The rows are grouped in 4 different ways at once. Each group adds its own fixed numbers to the row, and there is some noise. The rows also spread widely along 12 directions, which tell nothing about the answers.
(in the rows, 128 means zero)
Known rows, each followed by its group in each grouping:
[106 134 111 100 169 176 158  97  55 151 133  99 147 172  52 193 137  84
 112 170 124  95 151 146  85 105  47  99 101  99 119] : k699 k816 Q k105
[ 99 144 149  80 160  89 106 174  89 117 137  97  74 115 145 145 102 152
 120 139 222  98 147 116  90 123 123 109 223 118 143] : k787 k292 Q k173
[129  84 151 133 163 137 137 102 109 122 107 152 136 138  84 138 142  94
 104 122  99 134 118 106 143 125 106 133 113 165 109] : k945 k920 S k903
[ 90  74 109 184 128 146 133 123 143 126 144 185 101 158 129  81  97 139
 162 102  99 196 153 124 185  84 114 198 148 163 130] : k150 k823 F k105
[130 130 106 158 152 153 122  72 130 132 135 115 104 129 155 101 138 155
 133 150  96 148 102 130 111  99  78 151 139 104 153] : k654 k823 F k268
[155 175  83  94  90 104 173 190 134 120 167 117 158 117  85 186 162 108
 140 114 148 125 143 141 133 164 139 122 124 136 103] : k699 k920 S k663
[120 122 144 132 184 142 158  84 157 125  89 111  71 158  91 143 174 131
  86 163 110 116 138  85  78 156  94 102 134  91 103] : k787 k816 S k903
[ 90  92 152 130 125 136 162 128 139 111 120 172 134 165  89 147 110 116
 110 130 138 108 183 116 138 150 137 129  96 146 108] : k968 k292 S k663
[ 94 148 115 138 120 157 134  91  71 118 143 157 142 147 144 157  97  98
 164 156 156 127 121 175 147 121  78 147 156 161 163] : k654 k292 F k40
[118 167 131 173  98 100 134 164 135 157 150 177 157 135 158  80 107  63
 165 107 109 158 106 128 204 136 166 152 133 176  92] : k968 k823 S k40
[120 129 138 107 135 128  96 112 134  99 137 110 143 122  83 170 164 164
 114 182 100  98 127 116  92  94  79  88 125  99 109] : k945 k920 F k268
[140  54 123 149 129 159 143  89 186 118  94 143 122 130  56 101 167 123
 125 137  43 201 139  99 146 102  87 157  86 139 108] : k150 k920 S k173
[147 127 120 150  76 185  74 126 137 156 174 156 195 127 151  45  79 197
 198 164  69 115 172 172 136  89 100 155  91 131 158] : k968 k920 Q k663
[145 118 142 101 114 119 155 117 160  75  73 130  67 120 136 153 150 123
 101 135 165 127 146 131 111 184 141 117 163 131 134] : k968 k816 F k663
[172 143 130 157 129 130 147 115 120 153 131 151 157 128 197  52 100 148
 122  85 113 112  89 141 141 160 154 158  88 148 140] : k968 k816 S k105
[133 195 113  98 114 134 124 119 122 104 122 100 127 135 136 175 157 120
 142 177 136 102 109 159  97 156  95  88 171 104 129] : k787 k920 F k105
[141 127 108 128  95 146 138 144 147 120 123 122 112 123 115 132 154 111
 159 139 130 166 144 138 140 125 127 133 158 132 124] : k945 k920 F k40
[160  19 164 130 149 173  80 116 127 149  84 117  90 107 142  39 106 162
 118 127  94 157 147 108 110  71 115 148 130 131 165] : k945 k920 F k663
[105 132 133 134 149 150 116 104  97 161 143 127 182 165 105 132 124 110
 115 161  84  82 121 125 121  86 102  92  72 110 105] : k968 k920 S k40
[181 128 102  87  91 139 169 140 121 104 117 104 124 101 112 164 157  78
 143  97 154 172 128 157 144 165 131 140 148 142 138] : k945 k292 Q k903
[126 124 105 131 138 127 121 121 111 142 158 128 168 143  98 129 141 137
 120 125  61 126 106 130 137  80  86 125  71 115  99] : k150 k816 F k105
[ 54 145 141  84  98  75 161 163 168  47 111 166  91 146  95 252 130 121
 107 118 202 116 161 102 147 160 162  93 182 142  93] : k699 k823 F k105
[153 115  99 105 128 144 151 117 124 151 138  95 143 146 131 140 148 105
 104 102 101 115 111 120 138 102 154 107  89  86 120] : k968 k920 S k903
[144 111  18 155 120 158 159 118 109 175 226  95 142 148 145  95 131 182
 169  67 112 165 122 158 149  34 121 188  98  72 151] : k945 k816 Q k40
[132 140 141 108 110 119 143 134 161 122 123 111 111 116 151 138 147 114
 114 117 122 134 112 119 147 121 166 111 133 105 113] : k654 k920 Q k268
[ 76 158 162 118 125 101 108 169 110 122 137 160 126 138 118 151 111  86
 153 157 145 116 138 126 168 114 128 112 183 163 100] : k150 k920 Q k173
[107 119 198  58 106  98  91 164 114  98  80 125 120  92 109 187 113 103
 109 149 180 107 136 120 127 124 131  61 173 153 118] : k945 k816 Q k40
[118 180 109 121 117  77 160 170 142 118 171 139 137 136 109 167 156  97
 130 112 142 117 123 113 159 164 160 122 136 137  74] : k968 k292 S k903
[110 121 142 130 133 130 109 108 114 147 148 108 136 130 164 116 121 115
 122 133  91 126  87 120 150  61 130 119 119  96 127] : k654 k292 F k268
[166 128 128 101 117 107 126 140 122 102 144 112 163  85 103 136 150 145
 120 116 117 137 110 137 120 129 109 132 101 139 117] : k945 k292 Q k268
[131 130 120 142 116 129 121 114 156 115 139 131 128 120 163 103 136 175
 145 119 116 133 112 133 130 103 138 138 127 119 135] : k945 k920 Q k40
[200 157 113  81 125 106 202 110 144 109  66  93 116 105 161 161 175  94
  67  84 151 111  66 131 104 204 161 106  87 101 124] : k654 k816 F k173
[167 161 113 101 114 123 115 141 151 123 131  97 132 105 125 117 161 144
 135 145 108 128 125 136 101 143 115 110 131 109 114] : k968 k920 Q k105
[131 153 130  96 148  72 162 179 144  87 119 149  89 120 108 165 140 141
  91 100 199 103 165 101 104 211 154 120 159 151  95] : k968 k823 Q k903
[120 144 172 106 132 105 105 103 102 105 127 182 224 140 121 154 107 118
  95 131  86  51  97 134 153 133 127  96  51 166  90] : k968 k920 Q k903
[119  97 149 145 145 136  99  80 157 115  88 112  78 116 144 109 144 133
 130 144 106 173  93 105 120  95 102 127 175 117 146] : k945 k823 S k105
[ 92 115 170 138 180  86 115 146  55 126 147 192 154 140 121 112  70 107
  99 107 157  98 128 122 159 123 120 151 131 199 103] : k968 k823 Q k268

New rows. What belongs after each?
[111 153 126 170 148  85 118 121 136  87 149 178 105 117 174  91 118 184
 152 125 143 134 101 125 140 139 113 185 173 175 135] : k150 k292 F k173
[156 142 113 131 141 140 125 102 138 141 131 116 138 110 121 104 148 160
 132 152 101 130 106 124  99 133  84 136 116 119 140] : k654 k920 S k173
[113 148  69 154  66 178 177 161 162 178 186 147 187 184 108 109 104 136
 183 111  93 140 195 150 156 110 141 145  58  87 103] : k787 k823 Q k40
[172 106  85 117 128 119 156 109 149 111 125 105 115 109 122 147 168 134
 115  79 117 170  91 118 133 128 128 144 122 117 136] : k945 k823 S k903
[119 154  88 138 125 120 148 164 110 158 202 134 153 152 124 115 120 120
 151  99 123 118 150 132 158 114 147 151 111 117  98] : k968 k292 Q k903
[121 101 128 104 139 149 144  67 108  96 108 108 140 145 156 160 126 133
 101 119 116  97  96 156 118  94 115 118  81 103 162] : k150 k292 Q k663
[154 122 123 135 149 134 176 123 114 103 111 161 145 139 149 125 120 180
  94  93 170  77 134 134  94 184 139 143  82 152 138] : k945 k920 F k40
[123 137 119 110 116  87 141 125 171  89 122 143 126 122 127 150 137 143
 112 107 138 128 122 117 137 141 146 129 121 122 107] : k968 k823 Q k173
[138 134 114 122  96 125 147 137 113 124 137 158 155 140 158 123 103 102
 140 105 141 119 120 151 175 134 160 146 126 149 127] : k968 k920 F k173
[107 106 165 116 143  87 112 119 155  96  95 138  99 113 144 136 127 137
 106 114 141 131 101  97 133 107 145 120 151 127 119] : k945 k823 Q k173
[ 93 162 107 126 164  84 118 114  92 129 165 105 106 139 143 163 145 120
 116 138 152 105  82 123 133  82 114 107 172 111 117] : k968 k816 S k40
[130 140 115 118 167 117 116 193  69 175 180 103 125 127 108  89 111 137
 132 123 153 112 164 123  96 117 108 136 142 124 109] : k968 k292 Q k105
[155  90 122 115 171 178 159 102 105 171 105 103 155 159  32 116 157  90
  83 147  61 121 159 118  81 128  65 112  29  94  83] : k968 k816 Q k105
[115 141 100 106 109 125 117 115 169 114 141  83 122 124 140 164 156 178
 131 132 124 120 117 121  98  75 127  89 123  53 131] : k945 k823 Q k40
[132 139 120 139 120 159 161 130 140 141 138 107 133 141 105 134 154 108
 138 151  97 145 138 127 125 126 110 122 107 103 115] : k150 k292 S k268
[105 114 150 137 166 137  90 107  99 153 135 120 121 120 167  78  95 164
 129 139 125 114 115 120 107  76 103 133 129 122 153] : k654 k292 Q k40
[155 116  87  77  92 159 145 196  95 168 177  75 134 122 134 132 104 131
 146  91 165 136 175 145 136  80 161 124 141  90 150] : k699 k920 Q k268
[167 115 117 104  91 103 129 126 152 116 116 118 159  91 151 133 135 121
 128  81 114 160  69 126 161 109 153 130 107 126 137] : k945 k823 S k173
[115 136 143 133 101 121 141 143 159 111 141 170 164 143 160 132 109 177
 126 111 117  81 134 130 147 136 166 121  82 135 125] : k150 k920 S k663
[173 135 116 102  77 143 117 150 142 127 123 122 131 112 146 114 133  99
 153 126 114 152 133 142 158 137 146 123 151 136 130] : k968 k920 F k903
[143 157  47 120  84 145 208 197 130 144 175 144 146 149  76 162 133 118
 153  99 165 136 207 158 130 187 129 158  99 124 114] : k654 k823 F k663
[162  96  71 120 124 165 153 164  65 182 177  85 130 127 128 103 108 110
 158  76 157 171 137 157 141  87 120 167 143 115 165] : k945 k292 S k105
[162 131  80 100 134 144 152  93 121 108 147 101 129 129 170 150 134 211
 110  90 142  93 112 152  96 119 119 129  95  85 171] : k150 k816 Q k903
[119 122  98  89 110 100 188 161 155 103 132 128 122 135  68 205 158 115
 102  96 152 139 144 114 147 141 143 113 111 116  94] : k150 k816 S k173
[180 135  91 137 133 131 173 158 150 135 118 109  78 109 150  86 156 132
 139  97 151 173 126 124 125 168 144 165 163 136 144] : k150 k920 S k173
[122 121 172 185 198  84 175 102 143 113  84 185  99 149 158  76 141 105
  67  94 125 113  87  82 140 188 171 157 104 187  83] : k968 k920 S k40
[131 120  87 136 156 170 148  95 108 153 139  96 110 170 138 114 140 126
 120 134 108 116 128 136 106  98 112 129 118  76 133] : k968 k920 F k105
[144 121 154 114  82 129 123 136 132 129 115 143 164 115 165  96  98  85
 142 100 110 147 110 149 180 127 166 133 109 152 123] : k968 k292 Q k105
[100 155 163 139 126 141  97 120 112 128 123 141 136 134 150 122 117 119
 157 172 129 104 122 139 129 109 113 108 161 139 131] : k945 k920 Q k40
[171 108 172  84 111 116 128 177 166 135  86 118 156 106 141  99 130 138
  84  84  92 111 120 100 126 136 184  88  52 118  96] : k150 k920 Q k105
[115 151 124 135 135 147 160 100 128 112 123 111  95 153 129 147 154  94
 125 168 135 124 135 132 113 142 114 119 155 101 117] : k968 k292 F k268
[ 90 141 160 126 140  77  77 152  98 113 155 171 115 115 211 106  68 180
 131 102 175  95  95 126 163 102 157 139 192 170 150] : k654 k920 F k105
[150 114 120 120 142 133 151 118 135 135 128 108 141 130  97 141 158 151
 103 128 110 106 126 121  94 128 109 115  80  98 118] : k945 k816 S k663
[128 150 121 161 136 154 120 156 126 181 161 123 114 150 151  52 120 131
 165 152 108 115 166 134 123 113 135 147 140 110 119] : k968 k920 Q k663
[103  87 132 149 159 179 107  58  79 124 153 151 186 163  89 138 116 159
 121 171  73  94 126 140 115  61  50 132  78 125 135] : k945 k920 F k268
[130 157 112 134 126 102 106 151 155 137 155  99  73 111 158  85 147 154
 162 125 125 171 116 125 135 106 128 143 205 109 122] : k787 k816 Q k105
[144 155 133 117 112 131 114  94 137 114 108 122 146 120 135 127 148  89
 143 165  92 131  94 147 142 125 109 116 137 127 120] : k968 k920 Q k173
[151 109 124 104 101 130 138 143 144 127 122 137 148 121 114 125 121 128
 125 116 129 131 143 125 143 138 142 125 111 134 123] : k968 k920 S k173
[146 118 105 138 171 142 189  88 108 136 135 122 111 141 140 127 136 153
  86  98 147 117 112 127 109 143 116 150 100 111 146] : k654 k816 S k268
[151  76 142 107 140 154 100  97  76 127 109 132 121 117 149 112  96 107
 125 120 135 141 114 144 152 104 110 139 163 167 174] : k968 k920 S k903
[ 70 180 210 172 161 104 132  89 153  94  68 174  98 165 151 140 159  63
 113 186 105  92  81  99 139 168 137  96 169 151  75] : k945 k920 F k105
[142 130 117 175 140 136 127 129 136 151 153 155 145 127  87  45 136 119
 168 150  75 171 151 123 135 136  80 187 111 157  95] : k968 k292 Q k173
[155  86 152 105 106 123 125 124 169  86  94 163 140 108 129 104 116 168
 106  96 117 137 142 125 136 156 149 138  96 161 121] : k968 k920 Q k105
[162 137 145 149 137 138 174  36 175  98  59 146 128 126 178 101 164  97
 103 116  77 139  53 135 141 171 140 148  83 135 131] : k654 k920 Q k173
[161  71  76 130 158 169 182 148 130 194 156  91 114 135 104  73 123 173
 109  78 131 148 173  99  89 111 126 167  65  74 139] : k654 k292 S k173
[131 153  98 154 128 140 156 107 153 126 135 142 114 138 128 112 154 131
 145 143 110 144 121 129 132 143 108 158 137 121 121] : k654 k920 F k173
[134 145 140 116 143  99 118 173 125 128 140 122  87 102 147 111 130 153
 116 129 164 123 134 107 117 139 139 126 181 137 123] : k654 k920 F k268
[163 119 106 103 148 154 150 174  98 164 134  80  75 133 175 110 123 145
 117  92 188 102 153 119  96 127 169 121 168  83 155] : k945 k920 F k903
[138  91 136 148 149 128 170 154 131 157 118 143 102 139 135  72 126  95
 120  76 133 154 136 104 158 126 178 167 126 141 104] : k945 k920 Q k173
[108 135 106 143 185  89 113 127 108 150 154  88  44 108 147 112 155 129
 127 128 154 167  87 101 125  79 101 143 217 120 135] : k654 k816 S k40
[ 98 136 149 123 133 107 133 132 140 121 122 145  94 129 127 134 129 115
 126 124 139 142 127 118 149 131 129 128 162 139 110] : k654 k816 Q k105
[ 94  90 189 158 162 144 115 141  79 159 128 168 116 147 123  60  76  78
 133 145 131 139 166 117 159 109 120 159 154 178 113] : k968 k292 Q k268
[110 124 138 115 115 111 109 161 118 121 120 146 145 125 114 146 116 107
 129 131 120 135 128 124 149 107 116 108 123 153 111] : k150 k823 F k40
[ 92 145 140 168  95 207 104  89 128 170 153 139 136 177 215  93  81 141
 194 165 105  97 128 146 164  66 147 121 161  85 175] : k945 k920 S k903
[143 132 103  90 118 122 199 203 125 151 145 119 120 155 104 154 138  73
 103  68 166 112 179 117 151 166 202 117 110 112  81] : k968 k920 Q k903
[152  95 127  78 106 140 128 101 139 111  95 107 130 100 131 155 133 129
 113 118 132 143 103 132 131 114 124 112 125 116 160] : k654 k920 S k173
[137 175 102 131 171 109 179 142 146 130 150  91  69 129 148 131 175 152
 100 115 163 111 124 110  89 158 149 128 152  85 112] : k654 k920 Q k268
[155  96 145  69  72 143 125 190 135 131  95 122 147 108 106 140 114  97
 128 121 126 140 160 130 150 125 151  96 115 133 122] : k150 k920 F k173
[152 163 118  81 150  80  99 164  81  97 127 112 116  88 132 172 138 131
 115 131 168 115  99 132 107 147  91 110 179 155 137] : k150 k823 F k903
[157 130 101 161 131 169 129  49 154 109 113 129 136 136 131 115 165 149
 146 156  63 147 100 138 107 126  69 149 106 109 144] : k945 k823 F k903
[133 107 127 108 148  83 158 156 187 112 124 105  86 107 102 137 171 169
  80  98 136 132 139  76  96 151 154 121 104 102  99] : k654 k292 S k663
